The rows come from 6 hidden closed curves, with some noise, and rows from the same curve form a group. Each curve winds through 6 dimensions. The rows are also pushed far along 5 directions, which tell nothing about the answers.
Known rows, each followed by its group:
[-30 -28  16   7  -5   1   0 -45  -4 -11 -19   5   3  11  13 -16   4   7
   2] : narun
[ -6  -2  -2  15   3  13  22   1 -32  20 -22  11  -3  51   8  27   9 -26
 -20] : fefis
[ 15  15  69 -20 -25  28 -53  -2   3 -44  11 -10  -5 -23 -23 -23 -15   8
  22] : kufib
[  0   3  -9   6 -10   0  13 -11  -9  10 -10  18 -11  30   0  19  17 -12
  13] : kufib
[-20 -29  -2   7   5  -1  16 -13 -11 -20 -13   3   1 -21   8 -15   0  21
  -9] : zepo
[-47  20  29  39 -44  -4 -48 -46  15   6  -9 -16  35  39 -16 -24  25  -2
   0] : kufib
[ 13  40   8  11 -24  -5 -11   9   9  -2  23  10  -2  -1 -38   3  42 -12
  24] : zepo
[  3  38  -2   2 -13 -27   7 -24  25  16  23  61 -30 -11 -32  15  71 -42
  37] : narun
[ 26  32   7   0 -16  -2 -22  24  21 -23  14 -16  10 -39 -27 -13  16  16
  32] : fefis
[ 33   5 -19 -10  19   4  13  40   8  -3  -3 -31  24 -17  16   3 -30 -10
 -34] : fida
[ 15   4 -45  20  11  -4  25  56  -1   4 -10 -52  44  -2  13   3  -9  41
  -7] : fida
[-17   2  26  11  -9   9  -6 -21  -4  12   4   0   6  30  -5   7  16 -28
 -14] : mig
[ -1 -15 -26   6   9  -6   9   6  -6  10   5 -12 -10 -14  -8   1  -2  11
  -3] : fefis
[-11  48   9  32 -33  -1 -29  19  16   0  15 -31  54  32  -4 -13  12  16
   3] : narun
[-53 -26  12  25 -17  12 -21 -41  -7  -3 -36 -15  22  28  40 -16 -29  18
 -23] : fefis
[ 29  48  22   1 -13   1 -13  18  15  -3   8   1  16   3 -27   6  32 -37
   3] : fida
[  9  -4 -16  -4  19 -12  49  -4   5  11  22  33 -16  -6   9  19  36 -17
  20] : kufib
[ -9 -20  -9 -10  20 -11   1  -7  12   1   2  -2  -4 -29  14 -15 -15  17
   0] : narun
[-29 -13 -30  30 -17 -17   3 -17  -1  12 -21 -24  29  33  -7 -10  17  29
   4] : mig
[ -4 -41 -59  -6  30 -29  54 -14   5  15  13  15 -19 -25  17   0   6   9
  -1] : kufib
[-35 -62 -21 -13  13 -10  14 -55 -11 -26 -12  48 -62 -64  26 -26 -22  39
  20] : fefis
[-42 -68 -43   7   5 -11  25 -42 -29   0 -22  12 -31   2  15 -12 -18  44
   3] : fida
[-17 -37  36 -19  -7   9 -24 -47   0 -30  -6  -2  -7  -7   4 -31 -21  16
  11] : mig
[-11   2  30   9   0  12   9  -6 -18   2  13  11  -3  19 -12   7  24 -19
  -9] : fida
[  1 -21 -11   2   4  12   1   9 -17   9 -23 -38  19  32   7   6 -35  -1
 -38] : zepo
[-14 -11   0  -2  14  -4  -3  -6   4  12  -8   1  -1  -2  15  -1 -11   3
  -7] : narun
[ -8  30   9   2 -36 -32 -23 -37  27 -12  40  37 -14  -5 -50 -27  61  13
  68] : zepo
[ 31  51  54  -9  -8  22 -18  30   9 -10  28   8   1 -10 -19  16  25 -32
  17] : mig
[-21 -10  51 -13  -8  21 -63 -19  -2 -19 -12 -16  -3 -11   5 -28 -49  19
  -8] : fida
[-49 -31  34  10   9  21   6 -33 -34  12   2  19 -15  33  20   5  -9 -14
 -37] : narun
[ 13 -11 -45   5  -1 -21  15  -2  20   4  -4 -28  23   3   3  -7   5  22
  22] : mig
[-31 -54  -5   9   3   7  18 -33 -29 -24 -26   4 -15 -13  14 -18 -14  30
  -9] : fida
[ 33   6   5 -18  16   6   4  30  20 -16   8 -25  18 -33  14  -4 -17   6
   5] : kufib
[ -6 -28  11 -17  33  16  26   0 -25  22  14  13 -17  22  29  20 -29 -31
 -43] : fefis
[-24 -25  40  -6   0  14 -10 -34 -10 -16  -5   3   0  15  16 -17  -8  16
  15] : mig
[  6   5   8 -15  14 -12   5  -8   8  10  18  23 -13   0  -6   0  16 -13
  18] : kufib
[-33 -17  -5  17  -3  -1  -8 -22   5  10 -10 -19  19  10  23 -11 -18   5
 -28] : fefis
[  5 -25  10 -21  23  18  23  -5 -20  -8  -9  27 -31 -14  26  13 -22 -23
 -22] : fefis
[-31 -14 -42  35 -16 -15  16 -15 -14  24 -15  -5   4  35 -10   9  23  16
  -2] : narun
[ -2 -17 -39   2   1 -28  23  -7   1  -4  12  10 -11  -9 -17 -12  25  47
  51] : zepo
[-19   3  18  16  -9   9  -7 -13  -6   1   0   8  -9  -3  -4   3  17  -1
   7] : fefis
[ 26  36  30 -11   5   3  18  16   4  -1  36  34 -10   5 -17  19  47 -30
  29] : narun
[-48 -44 -39  15  10 -24  31 -58  -7  29 -28  28  -7  43  32   1   7   2
  -6] : mig
[-24  11 -29  15 -38 -33 -43 -24  32 -13  -3  -8  11 -23 -20 -40   4  53
  35] : mig
[ 12 -22 -31  -4  12 -18  39   0  11 -13  12   2  -7 -40  -1  -6  23  23
  28] : kufib
[-18 -35  -8   0  17   4   5  -4 -18  -6 -14 -10  -1  -5  22 -15 -35  31
 -14] : fida
[-24   7  10   9 -12  -8 -11 -25   9 -10  10  33 -20 -26  -1 -13  22  12
  30] : mig
[-13 -10  75 -26  20  28 -16 -14  -8 -16  33  19 -21 -27   9 -10 -19 -29
 -31] : narun
[-13 -24   0  -8  10   5  10 -27 -24  15 -19  34 -39  18   5  18  -5 -24
 -12] : fida
[  1  -3  -4  -1  14  15  13  19 -22  26  -4   0  -4  38  15  30 -19 -21
 -32] : narun
[-16   6  33   9 -19   4 -31 -21   9  -4  -1 -24  30  26  -9 -19   5   1
  -2] : narun
[-13  -6 -35   9 -17 -23  -1 -21   1  -2   0  17 -14   6 -13 -14  14  39
  44] : zepo
[ 56  49  33 -34   2   9 -24  40  15   2  45   2  -7  -1 -28  13  -3 -38
   9] : fefis
[ 17  -4  40 -14  10  22  11   8  -7 -10  12  -8   3   2  -2  10   7 -21
  -4] : kufib
[ -5  47  39  25 -35  14 -52   6  20  -7 -20 -34  50  20  -3 -10   2 -13
 -13] : zepo
[ 13  34  33  -6 -10  11 -17  21   4 -14  40  11  -7 -15 -15  -3   8   1
  20] : kufib
[ 40  38 -58  13  -4 -22  32  35  10  37  -6  -1   8  32 -20  42  41 -28
  16] : zepo
[  5 -47  58 -31  17  41 -10  -5 -27 -49   0  -9 -29 -56   0 -19 -40  13
 -15] : zepo
[-31  27  18  23 -19  -6 -19 -25  10  25  19   8  19  50   1  -2  22 -18
  -2] : kufib
[ 15  31  15   0 -15  -2   6  -6   2   4   8  37 -21  11 -28  21  52 -32
  34] : kufib
[-42 -20 -12  20  -3  -5   4 -34 -19  15   0  26 -26  11   9  -2   5   8
  -1] : zepo
[  7  -7   2 -20  -6  -4 -18 -17   8 -17  -1  16 -24 -27  -6 -13 -16   3
  12] : fida
[ 41  57  22 -10 -19 -10 -34  35  42 -14  51 -30  33 -22 -41 -19  24   6
  35] : mig
[ -2  33  54  -9 -19  13 -50 -19   7   8  17  16  -9  32 -12   0   1 -28
  17] : zepo
[-51 -19 -12  23 -24  -9 -19 -51  -4   7 -41  13  -3  22   8  -9  -3   8
 -12] : mig
[ -4  -7  44  -7  -6  30 -29  -8 -11 -26 -18 -20  17  10  20 -17 -44  -7
 -32] : fida
[ 34  30  30 -18  32  20   8  48   0  31  10 -10  16  26  10  38  -6 -58
 -37] : narun
[-13  23 -51  28 -16 -36  12   5  16  14  -5  11  13   6 -11  -1  44  34
  42] : mig
[-17 -26 -15   9  17  -2  17  -4 -11  -1 -20   0  -8 -26  13  -3  -6  12
 -16] : fida
[ 24  36  10  -3  -6   4 -17  37  24  -6  15 -32  39   0   6  -4 -10   5
   3] : fefis
[ 18   8 -57  16 -17 -15  -4  33   7   3 -19 -52  39  20 -10  -6 -15  39
   4] : zepo
[  3  14 -31  17   5  -5   8  36  12  17  -5 -36  40  15  27   7 -13  22
  -6] : fefis
[ -7 -29 -16  -2   2   2 -13   4  -4 -27   2 -26  -2 -49   4 -34 -45  45
 -17] : zepo
[  5  25  25   3  -5   4   9   4  -2   7  33  23 -14   1 -30  17  42 -37
  -3] : narun
[ 11 -37  -7 -16  27   7  18  13 -17 -20 -15  -2 -26 -53   4  -5 -21  20
  -5] : fida
[-10 -16 -26   1  16 -19  15 -13   5  17  -5   5  -1   6   9  -3   4   6
   7] : kufib
[ -2  16  21  16   2  22  10  22 -25  21 -10 -14  28  66  11  26   2 -27
 -29] : fefis
[ 10  32  -9  -4 -12 -20  -2   0  14  12  29  37 -22  -5 -30  10  36 -17
  24] : mig

New rows, each followed by its group:
[ -9  27  15  20  -8  11 -16   5   5  29 -21 -27  49  71  25  14 -10 -30
 -32] : narun
[ 10 -14 -48   4  -5 -17  17 -10  16   1  -3 -10  -2 -14   5  -4   6  19
  29] : mig
[ -2   5 -16   9  -7 -12  10   8   2 -14   8   4   8 -15 -10 -14  13  21
   7] : zepo
[ -1  -3  22  -5  -1  21 -26  16   5 -24  10 -32  15 -30  21 -21 -49  22
 -23] : kufib
[ -2   1  30  -9  11  16  18   6 -14 -11  35  24 -16 -12   6   5   3 -16
 -15] : narun
[-20  13  -9  26 -18 -20   3 -22  18  -3  -3  11  13  -3  -4 -11  44  13
  32] : narun
[  8  11  31  -8 -13  14 -11   6  -7 -12  24   0  -3   8 -22   1   5 -10
   1] : narun
[-39 -39 -29  11  -6 -18  -2 -35  -4  -1 -31  -4   2   2   5 -20 -13  31
 -13] : mig
[  7  -6  19  -8  17  14   1   8 -12   1  -6  -7   2   3   3   3 -15 -22
 -31] : fida
[ 18  -3  34 -40  14  -2  17 -16  -5 -13  51  74 -77 -51 -38  11  40 -28
  37] : narun
[ -6   0 -34  19 -21  -9  -3 -13  -2  12 -29  -7   2  24  -4   8   5   2
   5] : zepo
[ 27   1  16 -11  13  22 -11  50   0 -22   3 -59  40 -21   6 -14 -48  11
 -46] : zepo
[  0 -18 -25   1  -9 -20   0  -9  19 -24   9 -24  17 -28  -8 -36   0  46
  24] : narun
[ 20   3 -35  10   9  -7  29  21  -3   8 -22 -14  12  -2  -4  14  12 -14
 -18] : fida
[-47 -37 -53  27 -10 -16  -5 -32 -11  16 -35 -12   1  18  21 -15 -28  39
 -15] : kufib
[-21 -29   5   8   4  12   3  -7 -22  -9 -13 -16   9  15  19 -11 -23  27
 -12] : fefis
[ -1   7   5  12 -36   6 -41   5  14 -34   1 -46  30 -20 -12 -34 -19  51
  18] : kufib
[  1  -6 -57  -4   4 -36  17  -4  12   6  22  28 -30 -35  -9 -10  10  28
  31] : kufib
[-10 -15  -5  -1  -4 -10  -7 -14   1 -10   4   6 -21 -32 -22 -15  10  23
  21] : fida
[ -9 -21 -76  18   0 -27  28   1   1  17 -39  -9   7   3   8   8   1  24
  -5] : mig
[  3   2 -37  10  -9 -19  21   2   8  -9  21  13 -16 -42 -18  -5  26  18
  21] : kufib
[  4 -22 -21   0   7   2   7  17   1 -28 -11 -31  18 -34  25 -23 -38  44
  -7] : fida
[ 15   9 -13   3   4   8   6  36  -9   5   0 -17   9  11   5  12 -13  14
   2] : kufib
[-42  19  23  26 -41   7 -42 -33  -1   1  -4  10   8  34   4 -10  -3  -3
 -10] : narun
[ -3 -10  -7  -1   0  -4  17 -13 -13  11   4  15 -13  24 -12  10  16 -16
  -3] : zepo
[  8  19 -33   7  -8 -25   0   5  24   9  -5  -7  24  11  -2  -4  11   5
  11] : zepo
[-25  23   0  33 -11  -1  15   2  -6  17  11  15  12  25   2  13  35 -11
  -9] : narun
[ 50  37 -49   9 -19 -20 -12  46  48  -7   0 -68  57 -17 -12 -12   5  35
  38] : mig
[ 14  31  34 -14  -7   5 -36  20  30 -24  35 -14  17 -35   2 -23 -12  22
  26] : fefis
[-25 -10  78  -8 -18  39 -58 -21 -18 -48   2  -4 -10 -25   2 -36 -43  18
 -13] : zepo
[ 17  15 -66  21 -20 -24   3  26  20   6 -20 -41  37  14  -5  -3   4  45
  33] : kufib
[ 31   4  56 -37   3  33 -33  30   6 -46  26 -23  -1 -48   2 -19 -48  15
  -2] : fida
[-16 -36   0  -5  19   7  32  -8 -21 -18  21  22 -27 -33  17  -8 -10  17
 -12] : narun
[ -8  -6  11   6  18  21   9  14 -26  21   0  -7   0  29  19  20 -23 -24
 -46] : zepo
[ -4   4  23  -5   0  20 -14 -14  -3  19  -5   1  -1  38  25  17 -24 -40
 -27] : mig
[-13  14  20   6  -3   2  -9 -13  13   1   4   6  14   7  18  -6   1 -17
 -12] : narun
[ 24   0  25 -24   4   0   4  -1   3 -15  28  11 -17 -12 -28  -3  24  -2
  36] : kufib
[-30  -4 -40  28 -20 -20  14 -23 -11   3  -1  30 -17   1 -10  -6  25  16
   9] : zepo
[-20 -10  13  10   4   4   1 -16 -11  12   2   4  -7  16  -1   3  13   1
  10] : zepo
[ 30 -24   4 -30  21   0  16   6  -2 -13  10  -2 -18 -26 -18  -2   1   2
  15] : kufib
[ 26  17  -9 -14  23  -5  13  30  13   9  18   6  -6 -24   9  10  -1  -9
   7] : zepo
[-11 -12 -37  16   7 -15  11  15  12  -9   8 -28  23 -38  14 -24 -13  43
 -10] : narun
[ 38  15  31 -25   4  10 -29  34  36 -42  25 -49  36 -56   4 -33 -29  31
  18] : kufib
[ -2   9  35   3   9  14   4   6  -2   0   4   4   4  -5   0   9  19 -20
  -7] : narun
[ -6 -23   6   4 -15  21 -28 -13  -2 -14 -36 -42  16   7  20 -10 -44  17
 -12] : mig
[  0   3 -29  10  -1 -10   3  17  12  -1 -10 -27  34   1  23 -11 -19  31
  -1] : fefis
[-12   2  10   2  -8   0 -13 -24   2  21 -11   5   2  40  -1  11   2 -33
 -17] : narun
[ 24  18  30  -4 -19  25 -32  36   4 -31   7 -50  33 -14 -13 -13 -28  13
 -16] : narun
[-13   5  35 -15   5  -5 -24 -23  19  -6  20  21 -13 -24   0 -19   4  -2
  15] : narun
[-25 -43  43  -4   6  35 -18 -25 -27 -24 -41 -10 -12 -12  24 -10 -42   5
 -29] : kufib
[ 22  52  35  -1 -32   2 -34   9  28 -18  23   1   9 -16 -35  -5  30 -15
  27] : fida
[ -7   9  -6  14 -16 -10   6  -7  10  -8  18   6   2 -21 -18  -8  31   1
   5] : narun
[ 31 -14  -1 -17  40  17  43  29 -19  24 -18  -3  -8  21  19  45  -2 -33
 -13] : zepo
[-11 -35 -28  11  -2   7  18  -1 -20  -8 -25 -18  -2  -4   9   2 -19  21
 -21] : narun
[-12  -2 -14   6  -5  -2   4  -5  -5   5  -1  16 -11   4  11   3  -6   7
  -1] : narun
[  8  -9  32  -4  10  25  -4  17  -6 -25 -17 -27  19 -23  13  -7 -20   3
 -25] : zepo
[ 13  -7 -65   7  15 -18  28  27  11  24  -3 -18   2 -16  13  17  -6  14
  -2] : fefis
[  7   8   2  -7 -11 -18  -2 -17  22 -15   2  19  -5 -17 -17 -14  33  13
  50] : zepo
[ 56  -1 -56 -19  32 -12  75  60 -15  16  35  11 -24 -12 -22  43  25 -14
   4] : narun
[ -4  36  67 -14 -12  16 -30 -30  -5  20  30  54 -34  46 -15  21  24 -62
  15] : zepo
[ -1  28 -19   9 -16 -29  -1 -19  29  12   9  30  -9 -13 -21   4  47 -20
  25] : narun
[ -3 -11  64 -20   8  27 -14 -17 -10 -28   1  21 -27 -33   4  -6  -8 -16
  -1] : kufib
[-14  -3  43   4  10  20  -1  -6 -13  11 -10  -3   8  27   6  13   8 -24
 -18] : narun
[-12 -25  -6  -5  17  -2  -4 -10   6 -10  -7  -4  -8 -39  24 -19 -26  26
   2] : zepo
[ -5 -22  -8   9   5  10  -8  16 -11 -12 -15 -42  13 -14   8 -14 -28  44
   1] : zepo
[ 68   9 -39 -17  27   7  36  81   1   8 -19 -47  30  -4   3  36 -20 -13
 -27] : mig
[  8  49  89  -1  -7  35 -24  20  -6   4   2  -1  31  52  -9  23  21 -55
 -21] : mig
[-42  25  12  39 -42  -2 -51 -28  17  12 -25 -19  34  34   0 -12   8   7
  -3] : fida
[-26 -37 -14   3  11   0 -13 -13  -1  -6 -35 -30  20   0  41 -25 -51  45
 -11] : zepo
[-10   8  47  -1  -4  16 -30  -2   1  -5  27 -14   5  -5 -11 -12  -5  -2
  -5] : fefis
[ 12  14  22 -26 -14 -10 -27 -27  19 -18  37  41 -44 -37 -29 -17  14  -4
  47] : zepo
[ 37  26  62 -30  -6  20 -37   9  24 -21  30 -24  19  -4  -9 -12 -13 -22
  11] : mig
[ -2  36  50   2 -12  15 -18  -3   4  -3  15  28  -9   2  -7  11  27 -31
  11] : mig
[ -6  17 -15  -4 -22 -32  -7 -45  29   4  39  52 -35 -12 -16 -12  41   1
  65] : mig
[-20 -13  16  -4  -1   3 -25 -16  -3 -19  20   4 -20 -34   1 -29 -22  29
   8] : zepo
[ 31  45 -23   8  -5 -15   1  41  28  24  18 -34  42  18 -18  12  20 -16
  -4] : mig
[-27   7  15  13 -33 -13 -27 -44   8  -6   7  14   1  20 -27 -22  29   9
  29] : zepo
[-15  -8 -17  18   3   3   3   9  -3  13 -11 -38  42  37  26  -4 -26  14
 -33] : narun
[-23 -38  27 -17   4  17 -21 -35 -20 -12  -6  13 -32  -2  15 -15 -37  17
   5] : zepo
[ 18  21 -12  -4  -2  -1 -12  35   7   7  12 -23  17  10  -3   3 -18  15
   2] : narun
[-18  23  15   6 -21 -16 -35 -26  33 -14  10  10  13 -20   5 -32  10  16
  27] : narun
[-24   1  77   3 -12  33 -46 -28 -14 -20 -21   1  -1   3  -2 -13  -9 -23
 -23] : fida
[-30 -10  14   7 -31  -6 -31 -50  13 -27  -4  16 -17 -34 -12 -30   9  19
  22] : fida
[ 18  25  -6   5   4   3 -27  47  26   2 -13 -60  52 -14  14  -8 -31  18
 -19] : narun
[ 20 -44  10 -33  36  23  22  16 -15 -37 -11   2 -34 -82  23  -3 -45   7
 -25] : fida
[ 18   1 -16   1   7   1  20  13 -11   5 -22   8 -10   1  -6  20  10 -17
  -4] : fida
[-29  -8  -1  13 -13 -12  -2 -44   5  12 -26  15   7  33   8  -2  18 -12
   0] : zepo
